The same things were measured in two ways. Each way mixes the same 7 hidden numbers, adds some noise and spreads widely along 4 directions of its own, which tell nothing about the thing.
Some things both ways: the first way, then the second way.
| -40 | -34 | -36 |  20 | -23 |  22 |  21 |  72 |   7 |   4 |  25 | -11 |  36 |
|  -8 |  15 |   1 |  37 |   8 |  40 |  20 | -50 | -23 | -16 | -27 |  32 | -37 | -17 |  40 |  12 | -13 |  22 |   5 |   4 |   7 | -11 |

|  12 | -12 | -21 |  10 |  50 |   9 |  35 |   7 |   9 |  26 |  -6 |  -1 |  33 |
|  31 |   4 |  34 |  45 |   9 |   5 |   6 | -25 | -14 |  13 | -26 |  33 |  35 | -33 | -20 |  41 |  32 |   7 | -14 | -25 | -19 |   8 |

| -34 | -42 |  18 | -25 | -13 | -30 |  55 |  39 | -29 |  -9 |  36 | -30 |  16 |
|   0 |  12 |  41 |   2 |  19 |  21 |  12 |   0 |   8 |  12 | -36 |  18 |  26 | -28 | -17 |  38 |  24 |  -9 | -29 |  -3 | -13 |  22 |

|   -7 |   29 | -110 |   47 |   42 |  -20 |  -15 |  -23 |   18 |   16 |   37 |   -3 |    0 |
|  13 |  -2 |  31 |  15 |  22 |  11 |  16 | -29 | -15 |  16 | -14 |  -8 |   6 |   5 | -20 |  38 |  -5 |  13 | -17 | -20 | -24 |   1 |

|   6 | -11 | -38 |  16 |  77 | -40 |  21 |  -1 |  -2 |  17 | -10 | -26 |  24 |
|  -9 |  -7 |  -5 |   0 |  -7 |   2 |  35 | -12 |   5 | -11 |  -9 |   7 |  -5 |  -1 | -11 |  16 |   8 |  24 | -37 |  26 |  -9 |   8 |

|   7 | -11 |  21 | -18 |   9 |  35 | -20 |  58 |  10 |  15 | -30 | -14 |  26 |
| -58 |  -7 |  18 |  35 |   2 |  43 |  15 | -16 | -43 |  34 | -21 |  -1 | -20 |  25 |  -1 |   9 | -12 |  27 | -37 | -46 |   7 | -30 |

| -60 |  -2 |  -4 |  36 |  24 | -55 |  19 | -22 | -26 |  24 |  47 |  19 | -16 |
|  -2 |  -2 |  13 |  30 |   6 |  -5 |  71 | -56 |  16 | -31 |  22 |  -6 | -24 |  33 |  15 |   4 |  -3 |   9 | -29 |  30 | -14 |  11 |

| -10 | -31 | -29 | -14 |  16 |  37 |  37 |  71 |   8 |  16 |  33 | -29 |  45 |
| -23 |  14 |  34 |  58 |  23 |  23 |  39 | -52 |  -8 |   2 | -21 |  17 | -32 |  23 |  21 |  14 |  -7 |   5 | -15 |  -3 |  -6 | -10 |

| -22 | -48 |  41 | -11 |  14 | -27 |  24 |  24 | -22 | -27 |  -1 | -12 |  14 |
|   1 |  -1 | -14 | -65 | -13 |  27 |  32 |  12 |  11 | -33 | -13 |  13 | -12 | -30 | -18 |   1 | -21 |  18 | -32 |  63 |  -8 |  33 |

|  16 | -32 |  14 |  18 |  16 |  -6 |  -7 | -16 |  25 | -41 | -48 | -12 | -17 |
| -35 |  -7 |  -2 | -19 | -22 |  25 |  37 |   3 |   2 |   3 | -16 |  -2 | -18 |   1 |  15 |  -1 | -12 |  31 | -45 |   7 |  26 |  11 |

|   8 | -27 |  57 |   4 |  49 |   5 | -34 | -17 | -26 |  -1 | -23 |  58 |  19 |
|  50 |  -3 |  14 |   1 |  -3 |  29 |  -2 | -31 | -24 |  -9 | -14 |   7 |  -1 | -29 |   5 |  22 |  -8 |   9 |  25 | -23 |   7 |   5 |

|  12 | -12 | -45 |  16 |   7 |   5 | -12 | -33 |  49 |  -8 |  42 |  -5 | -26 |
|   5 |  -4 |   7 | -11 |  -5 |  46 |  -1 | -14 |  -7 | -21 | -19 |  11 |   4 | -32 | -12 |  22 |  28 | -18 |   5 | -10 |   5 |   5 |

|   2 |  10 | -40 |  23 |  56 |  26 | -15 |  39 | -17 |  39 | -26 |   4 |  40 |
|  41 |  -5 |  -1 |   1 | -17 |  -8 |  48 | -24 | -14 | -37 |  19 |  23 | -23 |  13 | -15 | -40 | -50 |  23 |  -8 |  56 | -12 |  13 |

|  40 |  31 | -16 | -14 |  55 |  -9 |  16 | -23 |  -5 |   7 | -30 | -12 |  16 |
|   6 |   2 |  -7 |  43 |   4 | -30 |  15 | -24 |  14 | -15 |  -3 |  -4 | -21 |  29 |  30 | -24 |  -1 |  19 |   4 |  27 |   9 | -22 |

| -11 |  17 |  -2 |  -2 |  20 |   7 | -13 |  25 | -11 |  -9 | -12 | -11 |  13 |
|   2 |  -1 |  -3 | -15 |   0 |  20 |   5 |  -2 | -23 |  -2 | -25 |   9 | -24 |  -2 | -14 |  -6 | -37 |  26 |  -8 |  20 |  -5 |  -7 |

| -22 | -21 | -43 |   4 |  19 |  -2 |  49 |  45 | -28 |  26 |  41 | -14 |  37 |
|  33 |   9 |   6 |  12 |   2 | -16 |  64 | -40 |  23 | -54 |  15 |  19 | -28 |  12 |   9 | -26 | -24 |   3 |  -8 |  76 | -13 |  23 |

| -10 |   8 |  20 |   2 |  10 |  -1 |  24 |  16 | -10 |  -1 | -32 | -22 |  -4 |
| -21 | -19 | -55 | -54 | -48 |  18 |  14 |  34 | -21 | -16 | -18 |  25 | -24 | -24 | -50 | -16 | -23 |  55 | -44 |  60 |   1 |   1 |

|   2 |  20 | -49 | -27 | -61 |  35 |  44 |  34 | -24 |   9 |  52 | -13 |   6 |
|  32 |   8 |  16 |  19 |  15 | -12 |   2 | -14 |   6 | -17 | -13 |   9 |  -2 |   5 |   1 | -21 |  -8 |  -7 |  17 |  26 |  -8 |  -6 |

|  12 |  26 | -47 |   2 | -58 |  38 | -11 |  34 |   4 |   0 |  -5 |  -7 |   1 |
| -40 |  -5 | -25 |  39 |  -3 |  18 |  -7 | -23 | -32 |   7 | -20 |  -8 | -46 |  28 |  43 | -22 | -22 |  46 |   5 | -20 |  27 | -53 |

| -20 | -11 |  13 |  -5 |  16 | -28 | -16 |  15 | -36 |  41 |  20 |  26 |  17 |
|  23 |  -3 |  22 |  38 |   3 |  16 |   6 | -34 | -10 | -15 |   2 |   7 |  18 |  -8 |  10 |   1 |  23 | -12 |  13 | -28 |   4 |  -8 |

Other things, the second way, with their names:
(150): | -42 |  -8 |  -1 | -51 |   4 |  18 |   3 |  46 |   5 | -11 | -13 |  -8 |  11 |   4 | -45 | -26 |  -4 |  -5 | -41 |  39 | -18 |  -3 |
(170): |  -5 |  -5 |   4 | -54 |  11 |   2 |  16 |  26 |  10 |  -5 |  -6 | -12 |  26 | -15 | -18 |   0 | -16 |  21 | -44 |  29 | -24 |  19 |
(143): |  10 |   2 |  35 |  66 |  19 |  -4 |  -2 | -29 |  -9 |  13 | -16 |  -4 |  -4 |  31 |  16 | -10 |   8 |  -8 |  16 | -31 |   7 | -29 |
(361): |  -3 | -11 | -15 | -28 |  -4 |  26 |  -3 |   8 | -21 | -19 | -10 |  15 |   9 | -26 | -42 |   5 |   2 |  13 | -15 |  19 | -22 |  -7 |
(283): | -48 |  -8 | -21 | -16 |  -2 |  44 |  25 | -24 | -19 |   0 | -13 | -15 | -36 |   5 |  19 |  25 | -22 |  47 | -31 |  -7 |   7 | -13 |
(112): | -32 |  -4 |  -4 |  19 |   7 |  23 |  13 | -28 | -10 |   0 | -11 | -13 | -15 |   6 |  36 |  13 |   2 |  27 | -16 | -20 |  11 | -21 |
(43): |  31 |  -5 |  11 |  -4 |  -2 |   1 |  13 |  -4 | -10 | -28 |  10 |  10 |   8 |   1 | -14 | -38 | -23 |  -1 |   2 |  23 | -11 |   3 |
(366): |  18 |  16 |  87 |  60 |  43 |  20 |  15 | -37 |   7 |  13 | -13 |  -3 |  34 |  10 |  27 |  11 |  24 | -43 |   5 | -51 |  -2 |   9 |
(61): |   0 | -11 | -22 | -56 | -11 |  15 |  20 |   7 |  14 | -30 |  -1 | -19 | -11 | -13 |  -5 |  -3 | -10 |  17 | -17 |  39 |   2 |  14 |
(11): | -47 |   5 | -10 |  22 | -11 |  23 |  11 |  -7 |  -1 |  -1 | -31 |   1 | -55 |  24 |  41 | -31 | -17 |  20 |  -8 |  12 |  42 | -26 |
(404): |  29 | -10 | -18 | -29 | -19 |   1 |  26 |  -3 |  14 | -49 |  16 |   9 |   8 | -18 | -14 | -19 |   4 |   1 |  -8 |  48 |  -6 |  18 |
(332): |  12 |   5 |  28 |  11 |  25 | -21 |  26 |  -4 |  17 | -20 |   5 |  -1 |  14 |  21 |  -7 | -32 | -12 | -10 | -17 |  41 | -28 |   5 |
(239): |  49 |  10 |  41 |  28 |  30 | -28 | -12 |   0 |  14 |  -9 |  -8 |   2 |  41 |  -1 |  -2 | -24 |  11 | -22 |  18 |   5 | -14 |  -3 |
(148): | -27 | -15 | -23 | -44 | -16 |  42 |  13 |   2 | -21 |  -2 | -17 |  -8 | -20 | -15 | -20 |  23 | -13 |  34 | -30 |   3 |   4 |  -2 |
(102): | -30 |   3 |  -3 |  12 |  -1 |  22 | -21 |  19 | -17 |   7 | -33 |  22 |  10 | -18 |  12 | -25 |   6 |  15 |  -9 |  -6 |  16 | -26 |
(210): |  13 | -10 | -14 |   7 | -15 | -23 |  25 |  -4 |  13 | -40 |  22 |  -5 | -10 |  25 |   8 | -61 | -11 |   7 |  -1 |  44 |  11 |  -8 |
(331): | -72 | -13 | -22 | -14 |  -5 |   3 |  35 |  12 |   2 | -10 |   8 | -27 | -32 |  51 |   2 | -41 | -29 |  34 | -52 |  38 |  -2 | -23 |
(86): |  -9 |  -1 |  22 |  42 |   8 |  26 | -10 | -21 | -29 |  24 | -30 |   8 |   0 |  -3 |  -2 |  27 |  12 |  13 |  -3 | -44 |   3 | -24 |
(198): |  13 |  -4 |   4 | -17 | -14 | -15 |  75 | -16 |   9 | -27 |  15 |   3 | -41 |  36 | -17 | -36 | -61 |  32 | -39 |  75 | -12 |  27 |
(96): |  24 |  -7 |  15 |  15 | -11 |   3 |  -1 |   1 | -18 |   2 |  -6 |   8 |  16 |  -4 |  -3 | -26 | -10 |  14 |  -1 | -13 |  11 |  -5 |
(374): |  16 |  -6 |  13 | -28 | -18 |  42 |   8 |   8 | -24 | -12 | -12 |  24 |  19 | -35 | -31 |  -2 |  -7 |   2 | -16 |  -2 |  -2 |  17 |
(25): |  41 |  -5 |   8 |  -8 | -26 |  13 |  62 | -31 |  10 | -67 |  30 |  21 | -24 |   4 |   2 | -49 | -27 | -15 |   3 |  58 |   9 |  33 |
(287): | -16 | -16 | -41 |   0 |  -6 |  14 |   7 | -25 | -29 | -26 |  11 |  -9 | -32 |  13 |   2 | -12 | -22 |  40 |  -2 |  13 |  -7 | -35 |
(107): |   3 |  -4 |  24 | -34 |   0 |  -9 |  58 |   3 |  21 |   0 |  -1 | -10 |  -1 |  14 | -18 |   3 | -29 |  24 | -57 |  42 | -14 |  39 |
(376): |  11 | -10 |   1 |  -7 | -32 |  40 |  18 |  -7 | -24 | -11 | -11 |  24 |  -4 | -26 |  -9 |  -2 |  -6 |  18 | -13 |  -5 |  20 |  13 |
(370): | -18 |  -9 |  13 |  18 |   6 |  18 | -26 |   9 | -28 |  26 | -22 |  -9 |  26 |  -7 |   0 |   8 |  12 |  19 | -12 | -51 |   3 | -28 |
(118): |  13 |  11 |  48 |  21 |  11 |  18 |  41 | -28 |  14 | -20 |  -1 |  17 |  18 |  -5 |  19 |  -6 |   7 | -23 | -15 |   4 |  -2 |  25 |
(93): | -21 |  -8 | -10 | -18 | -24 |  29 |  26 |  -2 |  -2 |  -5 | -12 |   3 |  -1 | -22 |  15 |  12 |   6 |  33 | -37 |  -3 |  22 |  12 |
(342): | -34 |  -6 |  16 |   6 | -13 |  15 |  23 |   8 |   0 |  13 | -14 |  -5 |  -7 |  18 |   9 | -19 |  -5 |  16 | -38 |  -6 |  22 |   0 |
(108): | -15 |  -5 | -24 | -21 | -17 |  33 | -10 |   5 |  -6 |  -7 | -25 |   8 |   7 | -43 |  20 |  16 |  22 |  27 | -13 | -10 |  24 |  -2 |
(345): |   3 |   4 |  -4 | -13 | -12 |  51 |  -7 |  -8 | -18 | -11 | -35 |  19 | -12 | -42 |  20 |   8 |  -2 |   8 |  13 | -11 |  28 |   2 |

Some of these things the first way, each followed by its name:
|  35 | -42 | -26 |   0 |  52 |  13 | -15 |  23 |  39 |   5 | -21 | -17 |  38 |
(118)
|  10 | -36 | -16 |  -7 |  33 | -28 |  -8 |  35 | -18 |  12 | -13 |  -7 |  47 |
(112)
| -35 |  -1 |  97 | -32 | -17 | -19 |   3 |  12 | -27 | -33 | -14 | -17 | -27 |
(11)
| -24 |  34 |  22 |  -1 | -28 | -48 | -30 |  -2 | -32 |   7 | -15 |  12 | -17 |
(370)
|  30 |  19 | -70 |  17 | -23 |  35 | -18 |  18 |  10 |  15 | -20 |  -7 |   6 |
(96)
|  46 |  21 |  46 | -34 |   3 |  24 |  -1 | -18 | -10 |   9 | -37 |  14 |  -3 |
(210)
|  10 | -19 |  -4 | -21 | -79 |  48 |  11 |   7 |  20 | -13 |  50 |  10 | -17 |
(366)
|  32 |  -2 |  -3 | -16 |  36 |  31 |   0 |  17 |  12 |  12 | -17 |  -2 |  29 |
(86)
|   4 |  -9 | -26 |   5 |   3 |  42 |  32 |  33 | -13 |   1 |  -4 |  -9 |  18 |
(198)
|   4 |  53 |  22 |  23 |  81 | -35 | -64 | -48 |   5 |  22 | -43 |  33 |  -2 |
(287)
|  14 |  67 |  37 | -22 |  -6 | -16 | -10 | -50 | -11 |  -6 | -12 |  15 | -28 |
(239)
| -14 |  -3 |  74 | -11 | -20 | -21 |  -6 |  -5 | -16 | -25 | -32 |  -7 | -33 |
(342)
|  27 | -31 |   9 |   7 |  30 |  57 | -17 |   0 |  30 |  11 | -10 |  20 |   6 |
(25)
|  26 |  21 |  -7 | -36 |  23 |   3 |  11 |  25 | -10 |  15 | -10 | -24 |  31 |
(332)
|   0 | -24 | -67 |  21 |  28 | -28 |  24 |  13 | -14 | -12 |  -1 | -30 |  16 |
(107)
